There are 8 hidden switches. A switch that is on adds its own fixed numbers to the row, and there is some noise. The rows also spread widely along 12 directions, which tell nothing about the answers.
Some rows, each with its switches (1 for on, 0 for off) after it:
[  1  -5  28   0   0   6  -6  -2  12   3 -12   6  -5  12  -3  10   9  11
   3 -13  -1  13   3   6 -13   6   5  -4 -14   3   1  -1   4  21] => 0 1 0 0 1 1 0 0
[ -2  25   8   2 -20  -9  -2  -4 -13  15   3  -6  -4 -18   3  -5  -6   4
  -6   1  26  -8 -21  -6  -8 -25  -1   7   1   0   5 -11  -5  12] => 0 0 1 0 0 1 0 0
[-11  17  20  17 -21   2  -8 -28 -14  -4  11 -12   6 -16  -4   5 -20  -2
   1 -15  19   4   7  23   0 -15   9  14  14   4  26 -17   6  23] => 1 1 0 0 1 1 1 0
[ -1  13  -6  10  -8   2   0 -21 -11 -21  20 -17  -5  -6  12   0  14  -7
  11  -3  -3  -8 -25 -18  -8   5  -5   2   8  14   8 -17  -1 -12] => 1 0 0 0 1 0 1 0
[  0  -7   5   8  -4  -6   5 -13  -6 -13  -5   1   8 -13   3 -14 -15  20
 -10  20  -6  -4 -21  -3 -10   3  -6   9  -5 -16  -2 -28 -14  10] => 0 1 1 0 0 0 0 0
[  6   2   5  -4  -8  -6  -1  -9   0  -2 -11  -6  -4 -18  12  -3  11  10
   3  10   8 -13  -4  12   2 -27 -11 -11 -11 -12  11  -9 -25  17] => 0 1 1 0 0 1 1 1
[ 12   5  21  16  -6   6   2  17  -3 -17 -10  -1  -3   2  -3  -4   9  10
  -8  10  -5   6 -18   4   0 -10  16   3   0 -11 -16 -12  21  -5] => 1 0 1 0 0 0 0 0
[ -2  13  13  17 -13   5   1 -12 -12 -28  -4 -10  -2  -7   4  -2   7   1
  -3  -8   4   6 -13   3   1  -4  11   3  10   6  -4 -13  23  -3] => 0 1 1 0 1 1 1 1
[  6 -11  16  23  14 -24 -10  -8   7 -15  -7  -4  -3  -3  -2  13  -4  13
   3  20   2   3 -27  -4 -23  23 -12   7   1  -5 -10 -20 -18   2] => 1 0 1 1 1 0 1 0
[-14  11  26  -6 -10   6  -7 -19   4  16   5  -1   1   4  -4   2   4  11
  -1 -16   6   9   6  -4 -20  -1  -4   6 -16  11  17 -12  -4  25] => 0 1 0 0 1 1 1 0
[  6  -3  -7  -6 -11  -1   2   0  -5   6   2   1   4  -6  15 -21 -16   9
  -8  22   4 -14 -22  -5 -10  -5  -5  18  -5 -22  -5 -18 -21   3] => 1 1 0 0 0 0 1 0
[-12   3  14  10 -17 -14  -7 -25  -7  15  16  -6   7 -15   6   2 -12   1
  10  18  23 -16 -21   0 -11  -1 -16   7   7  -6  20 -26 -17   4] => 0 0 1 1 0 1 0 0
[ -8 -11  -7   8   4 -10  -7 -16  -6 -32  -8 -10 -11   4  10  15 -13 -28
  -1 -17   6  -1  -7  -4  -3  22   5   4  22  10  -2   0   9  -3] => 1 1 1 0 1 0 1 0
[ -9 -23 -20 -19  -2   1   6  -6   4  -3  -7   7  -3   8  27 -12  -9  -9
  -2  -4  -5 -19  -3 -20  -9  12 -15  -9 -16  -3   3  -8 -15   4] => 0 0 1 0 1 0 1 0
[  2   5  -4  -3  -6   1   1   9 -10 -18 -23   1  -6   0  -1  -8 -17   4
 -22 -14   5   9 -10  -4  -6  -4  17  16   2  -5 -16   2  15  10] => 0 1 0 0 0 0 0 1
[-19  -9   4  -1  -9   8  -6 -37   5 -20  -3  -5  14 -13  14  10  -1  -5
   3  17  -9 -16 -11   3  13  15 -15 -15   8 -22  23 -18 -19  -3] => 0 0 1 0 1 1 1 0
[  1  26  14  -4  -8 -12 -13  -8  -4  -3 -19  -4  -7 -12  -5  14  -2  10
 -16  -4  17  10 -26   4  -9  -6   3   8   4  -2  -6   3  -9  20] => 0 1 1 0 0 1 1 1
[ 17  22 -13 -15 -12   3  -1  12  -8  -9 -13  12 -17   1  12   5 -15   0
 -16 -22   6   3 -34   0  -5  -6  18   4   3  -4 -15  14   7  18] => 1 0 1 0 0 1 0 0
[ -1   5  16   9  -7   8  -7  -3  -6 -12  -1 -10   0   3  -6   7   1  -6
  -9   5   4   3  -6   9  -1  -1   9   8   9 -11  -2 -10  15  -2] => 0 0 1 0 0 1 1 1
[ -8  13  32  -2 -10   1 -16 -13   7   9  -8  -3  -2   2   3  25  23   2
   5  -4   2  10 -23   0  -5   8  -3  -6  -3   6   7   4  -2  11] => 0 1 1 0 1 0 1 0
[-13  13  15 -13  -8  13  -3 -13   4 -15 -12   2   7   2  -6  -7  10  16
 -21   3 -13   8 -13 -19  -9  12   4   8  -9 -11  -5 -15   2   2] => 0 1 0 0 0 1 1 0
[ -1   6 -12 -16  -7   0   8   0   0   0 -15  -2  -2 -12  14 -18   7  20
 -10  -4  -5  -5  -3 -15  -7 -18  -9  -1 -27  -7   3 -10 -20  20] => 0 1 0 1 1 0 1 0
[ -4  28  -4 -20 -14  12  -8  -2  -5   1 -10   0 -12   7   6  11   5  -5
 -13 -32   2  13 -16  -9  -6   2  14   8   0   4  -3  15  14  16] => 0 1 0 1 1 1 1 0
[  8 -14  17  16   2  -8   1   5  -5 -15 -11  -3  -7  -5  -1  -9  -7   8
  -4  -7  11  -2  20  13  -9 -21   4  -6 -10  -1   1 -19   6  18] => 0 0 1 0 0 1 1 0
[ 14   8  15  -7   1 -12 -16  -6   5  -7 -14   2 -19   1   9  28  13   3
   6 -16   8   7 -26   8 -14   5   1 -12  -2  12  -2  12 -11  21] => 0 1 1 0 0 1 1 0

New rows, each followed by its switches (1 for on, 0 for off):
[ 15   0  11  20   0   5  -8  -6  -5  -7  15 -12  -7   6   1  20  -8 -11
   6   7   3   0 -12  24  -3   6  10   7  16  -9   5 -11   6   5] => 1 0 1 0 1 1 1 0
[-12   9  -5 -10 -11 -12  -3 -10  -6 -21 -22  -6  -6 -14  10  -3  -3  -6
 -14 -16  10  -4  -7 -11   3  -9   2   0   2   4   0   0  -3   8] => 1 1 1 0 0 0 1 0
[ 12 -15  -6  -2   2 -17   0   6  -2  -5 -14   6 -11  -3  13  -5 -19   3
  -2  -5  14  -5 -14  -1 -16  -1  -2   3  -3  -2  -9   0 -14  16] => 0 1 0 0 0 0 0 0
[-15  15  21  -5 -19  -5  -8 -20   2   3   1   5   7  -9   4  -9   2  15
  -2   3  13  -6 -25 -24 -18   5  -9   8  -6   4   3 -19 -12  -2] => 1 0 0 0 0 1 1 0
[ -2   4  18  -5 -20  11  -6  -7  -2   6 -10  -1  10 -16   5  -1  -7   9
  -9  10  10  -6   1  24  11 -24   4   0  -1 -30  14  -8  -9  18] => 0 1 0 0 0 1 1 0
[-11 -10   8   1 -12  11   9 -14  -3 -15   4   2   9   0   3 -16  -7   8
   0  -3  -9  -8   9  -4  -4  -5  -1   2 -11  -3  15 -24   3   6] => 1 0 0 0 0 0 0 0
[  0 -11  -5   1 -10  -5  -3 -19  -6 -13   2  -6  -5  -4  19   5   0 -12
  13  -4  10 -15  -5  13   0  -5  -8  -7   6  -2  14  -8  -7   5] => 0 1 1 1 0 1 1 1
[-14  16  17   0  -3 -14  -6  -6   1   6  -6 -12  -8  -2 -10  -5  10   7
 -10  -3  18   0   3 -20 -20 -13  -8  10 -14  10  -1 -15  -8   8] => 1 0 1 0 0 1 1 1
[ -9  -1  11   1   8  10   4  -3   6 -13 -19  -3   4   7 -11  -1   1  18
 -22  10 -23  14  -2  -5  -7  11   2  10 -15 -17  -8 -14   1  12] => 0 1 1 0 1 0 0 1
[  1 -14 -15 -18 -11   0  -2  -7   0 -13 -11  16   0   8  22  -6 -26  -6
  -8  -8   1  -8 -22  -2  -8  20   3  11   4  -8  -7   4  -7   5] => 1 1 0 0 0 0 1 1
[-15   4   6  -3 -24  -2  -8 -31  -9 -18 -11  -2   4 -20  11  10 -17 -12
   4 -23  22  -8   1  21  15 -11   5  -7  19   0  24   5   1  16] => 0 1 0 0 0 1 0 1
[  8  -8  -3 -19  -1  -9   1   7   5   3 -21   4 -20   0  18   8   7  -1
   4 -20   3  -6   2   5  -3 -19  -5 -21 -20   6   6  14 -16  30] => 0 1 1 0 0 0 0 0
[ 27  -4 -12  -3   5  -4   9  22   1  -5 -10   4 -14  -3  13 -12   0  16
  -8  17  -8  -9 -23  -2  -8 -18  -1  -2 -19 -19 -17  -7 -20  11] => 1 0 1 0 0 0 0 0
[  0  11   5 -15 -20  15   4  -8   0  -5 -16  10   9 -14  19  -8   4  22
 -11   6 -16  -2 -27   3   7  -9  -2  -9 -14 -19   4  -6 -13  18] => 0 1 1 0 1 0 1 0
[  6 -16  13  26   4  -2   0 -17  -4 -26   9 -12  -5   1   5   8   6  -2
  17  -6  -5   0   8  18  -8   3   0  -6   3   6  13 -23   8   8] => 0 1 1 1 1 1 1 0
[ 13  30   2   0  -6   1 -11  -3 -12   0   1 -20  -8 -12  -5  18   7   0
 -13   7   5   7 -27  11  -1 -14   9  13  10 -12   2   2  -6  15] => 0 1 0 0 0 0 1 0
[ -6  20   3   2  -6 -10  -7  -6  -5 -18 -11  -5  -2  -3  -6  -5  -5   9
 -17  -3  13   9 -24 -19 -17   9   6  27   9   0 -18 -11   6  -5] => 1 1 0 1 0 1 1 1
[-14   1   9   9  -8 -11  -8 -41  -3 -22   2 -11   2 -17   2  16 -12  -7
   7   1   8  -8  -9  11   3   3  -8  -1  17  -2  25 -17 -16  10] => 1 1 1 0 0 1 0 0
[ 10 -12  -3  -9  -2  -5   1  -9   6 -21  -7  10 -13   2  16   3  -1   9
  10 -30  -2  -6   3   3 -15  -2  -4 -15 -14  13   9  -4 -12  22] => 1 0 0 1 0 1 1 0
[ -4 -11   2 -14   2   0   2   5   7  -9 -21   5  -4   6   6 -12   1   9
 -16   2 -10  -2   0 -12  -9  -1  -3   2 -20 -11  -9  -8  -9  10] => 1 1 1 0 0 0 1 0
[ -9   4  14  -2 -12   5 -11 -29  -2  -1  13 -15  -1   2   2  25  17 -10
  18 -13   0  -1   3  19  -2   0  -6  -3   2   9  32  -2  -3  14] => 0 1 0 1 0 0 1 1
[  4  -4   1   9   0 -24   0   8  -7   4 -17  -7  -5 -24   3  -9 -13   9
 -10  18  23 -13  -7  -3  -6 -26  -9   1  -6 -15  -3 -13 -23  14] => 0 0 1 0 0 0 0 0
[ -6 -12  -8 -10   0   0  -2 -34   7 -23  -5  -3  -2  -6  17  10   6   0
  11 -10 -12  -8  -9  -2  -4  17 -17 -14  -5   6  19  -4 -24  12] => 0 1 0 0 1 0 1 1
[ -2  -3  15   3   8   4  -3  19   5 -10 -23 -12  -3   7 -12  -1  13   2
 -23  17  -6   3   8  -6   1 -10   7   5 -10 -24 -14  -9   8  -2] => 1 0 1 0 0 0 1 0
[ -3  15 -22  -4  -4   2   2 -19 -10 -18 -12 -15   4 -27   4  -1 -21   5
 -25  14  -8  -5 -11   9  14 -14  -1  11   5 -32  11 -13 -27  22] => 1 1 1 0 1 0 1 0
[  5  -4  29  19   4 -11 -18   2   5 -12 -13  -8   0  -3  -5  17   8  -1
  -5  31  14   0 -26   3  -5  11   1   1  15 -21 -15 -11  -1 -14] => 0 0 1 0 0 1 1 0
[ 11  17  22  16  -8 -25 -13   5  -8  -9 -12  -3 -15  -9   2   9   4   4
   2 -13  29   7 -26   3 -15 -10  10   8  10  14 -15  -2   9   8] => 1 1 1 1 0 1 1 0
[ -3  -1 -14 -12  -7  -7   0 -12  -5 -34 -20   1  -5  -6  20   1   4  -1
  -5 -14  -6  -4 -26 -15  -2  10  -2  -8   1   3  -5  -2  -1   1] => 0 1 1 1 0 0 1 0
[ -4 -13 -10  -1   7 -13  -3  -5   1 -25 -12 -11 -16   4   3   7  -4 -18
   1 -27  13  -8  24  -2  -7  -5   1  -5   1   7   7  -2   0   7] => 1 0 0 1 0 1 1 0
[  8  11   8  -1  -9  14   3 -15  -3 -33  -2  -5  -2 -11   5   2  17  15
   0 -10 -17   0  -4   8   3 -14   4 -16  -8  -3  13 -12  -1  13] => 0 0 0 0 0 1 1 0
[ -3   6 -19 -18  -3   9   0 -16   1 -25 -13  -2  -7  -2  15  15  -4  -8
  -9 -19 -16  -2 -11  -1   7   6   2 -11  -1  -4  10   6  -8  17] => 1 0 1 0 1 0 1 0
[-19   9  10 -13 -19   6  -8 -35   1 -11 -17   1   9 -21   9  12  -8   2
  -4 -16   6  -3   2  13  12  -6  -4 -12   3  -9  27   0 -15  26] => 0 1 0 0 1 1 1 0
[ -9 -22   1  -5  -3  -8  -9 -19   6  -5  -6   2  -5   9  20  19  -1 -17
  16 -18   5  -6  -4   7  -9  21 -11  -9   0  10  12   5  -5  11] => 0 1 1 1 1 0 1 1
[ -5   8  -1   2 -23  18   3 -31  -9   0  27  -3   6  -3  18   3  -8  -5
  13   1  -5 -12 -23   9   0   5  -6   1   7  -3  24 -17  -1   5] => 0 0 1 0 1 1 0 1
[ 16  -8  -4   5 -12   4   0  -1  -6 -15  -7   3   1 -14  22   5  -7   1
   8  -2   0 -10 -13  24  11 -12   3 -12   4 -18   9   0  -5  13] => 0 0 0 1 1 0 1 0
[  3   8   1  -8 -14   8  -1 -24   2 -10   4   6  10 -14   9  -1  -7  23
  -2  11 -12  -8 -23   8  -2  -1  -9   2  -6 -22  17 -20 -26  15] => 1 0 0 1 0 1 1 0
[  5  -9 -22  -5  12  -5   1  -4   2 -22 -21 -13  -7 -15   9   7   0  -3
  -9  16  -7  -9  -9  -2   8  -2  -6  -6   1 -25  -2   1 -27   6] => 0 1 0 0 1 0 0 0
[-14   6  12 -12  -6   6  -4  -8   8  10  -7  -5   0   3  -1   6  15   1
  -6  10   1  -7  -4 -10  -2  -4  -9  -4 -12 -13   7  -6 -10   3] => 0 0 1 0 0 1 0 1
[-12   7  -2 -13  -5   3  -3 -33  -1   2  17 -11  -2  -2   0   5   1   0
   3  -8  -1  -8   5  -9 -15   0 -17   0 -10   7  29 -19 -23  19] => 0 0 0 0 0 1 1 0
[  8  -5  -1  15 -12 -10  -2 -16 -13   3  19 -10  -1 -15  20  -4  -6  -3
  19   9  18 -16 -18   8  -9  -9 -11   2   7   3  14 -17 -17   7] => 0 1 0 0 1 0 1 0
[ 14   7   4  15  11   5   7  14  -3 -20  -4 -16 -16   8  -7   1  21   9
  -8  -7 -10  11   8   1 -12 -13   7   1 -14   1 -11 -12  17   9] => 0 0 1 1 1 1 1 1
[ -2 -14   2  -1   8  -3   1  13   5 -13 -29   2  -2   0   0 -10  -8   9
 -22   0   1   3   8 -11  -9   0   2   2 -13 -13 -14  -6  -2  10] => 0 0 0 0 1 0 1 0
[ 20 -25  -7  -6   4   3   1   8   6 -16 -15  11 -10   9  29   4  -2   0
   5  -1 -13  -4 -21   7  -6  14   0 -14  -8  -9 -12   6  -8  10] => 0 1 1 0 1 0 1 0
[ -9   9  15 -20  -4  -3 -13   0  10   7 -24   4  -7   2   0  11  10   4
 -16  -6   7   2  -9 -14 -10   0  -3  -6 -14  -5  -4   4  -8  14] => 0 0 1 0 0 1 1 0
[ 18 -10 -26 -13  -2  -3   6 -10  -6  -7  10   3 -15  -4  26  -5 -12  -2
   8  -7  -1 -22 -13   4 -12  -8 -13 -11 -11  -1  11 -10 -28  23] => 0 0 1 0 0 1 1 0
[-18 -14  12 -15  -8  15  -2 -14  16 -20 -27   8   6   6  15   2   7  -1
  -7  -7 -15  -3   5  -1  12  10   1 -16  -8 -16   5  -2   2   3] => 1 1 1 0 1 1 1 0
[ -4  11  19 -18 -22   8  -3  -3   7  27  -3  12   1   2  11  -4  11  18
   5  -7   6  -3  -9  -1 -10 -15  -5  -3 -23  -3  12  -3  -9  22] => 0 1 0 1 0 1 0 0
[ -7   2   2 -14   0 -27  -5  -4   0   1 -25   1 -16  -5   6   1  -2   8
  -8 -28  16   4  -1 -17 -24  -7  -9  -1 -19  20  -1   2 -14  30] => 0 1 1 1 0 0 1 0
[ -3   4  -8 -11  -6  -7   0 -13  -8 -15  -6   1 -10   2  11   4  -4   0
  -4 -31  -3   4  -8  -7 -16   4  -1   1  -8  18   6  -3   0  24] => 0 1 1 1 0 0 1 0
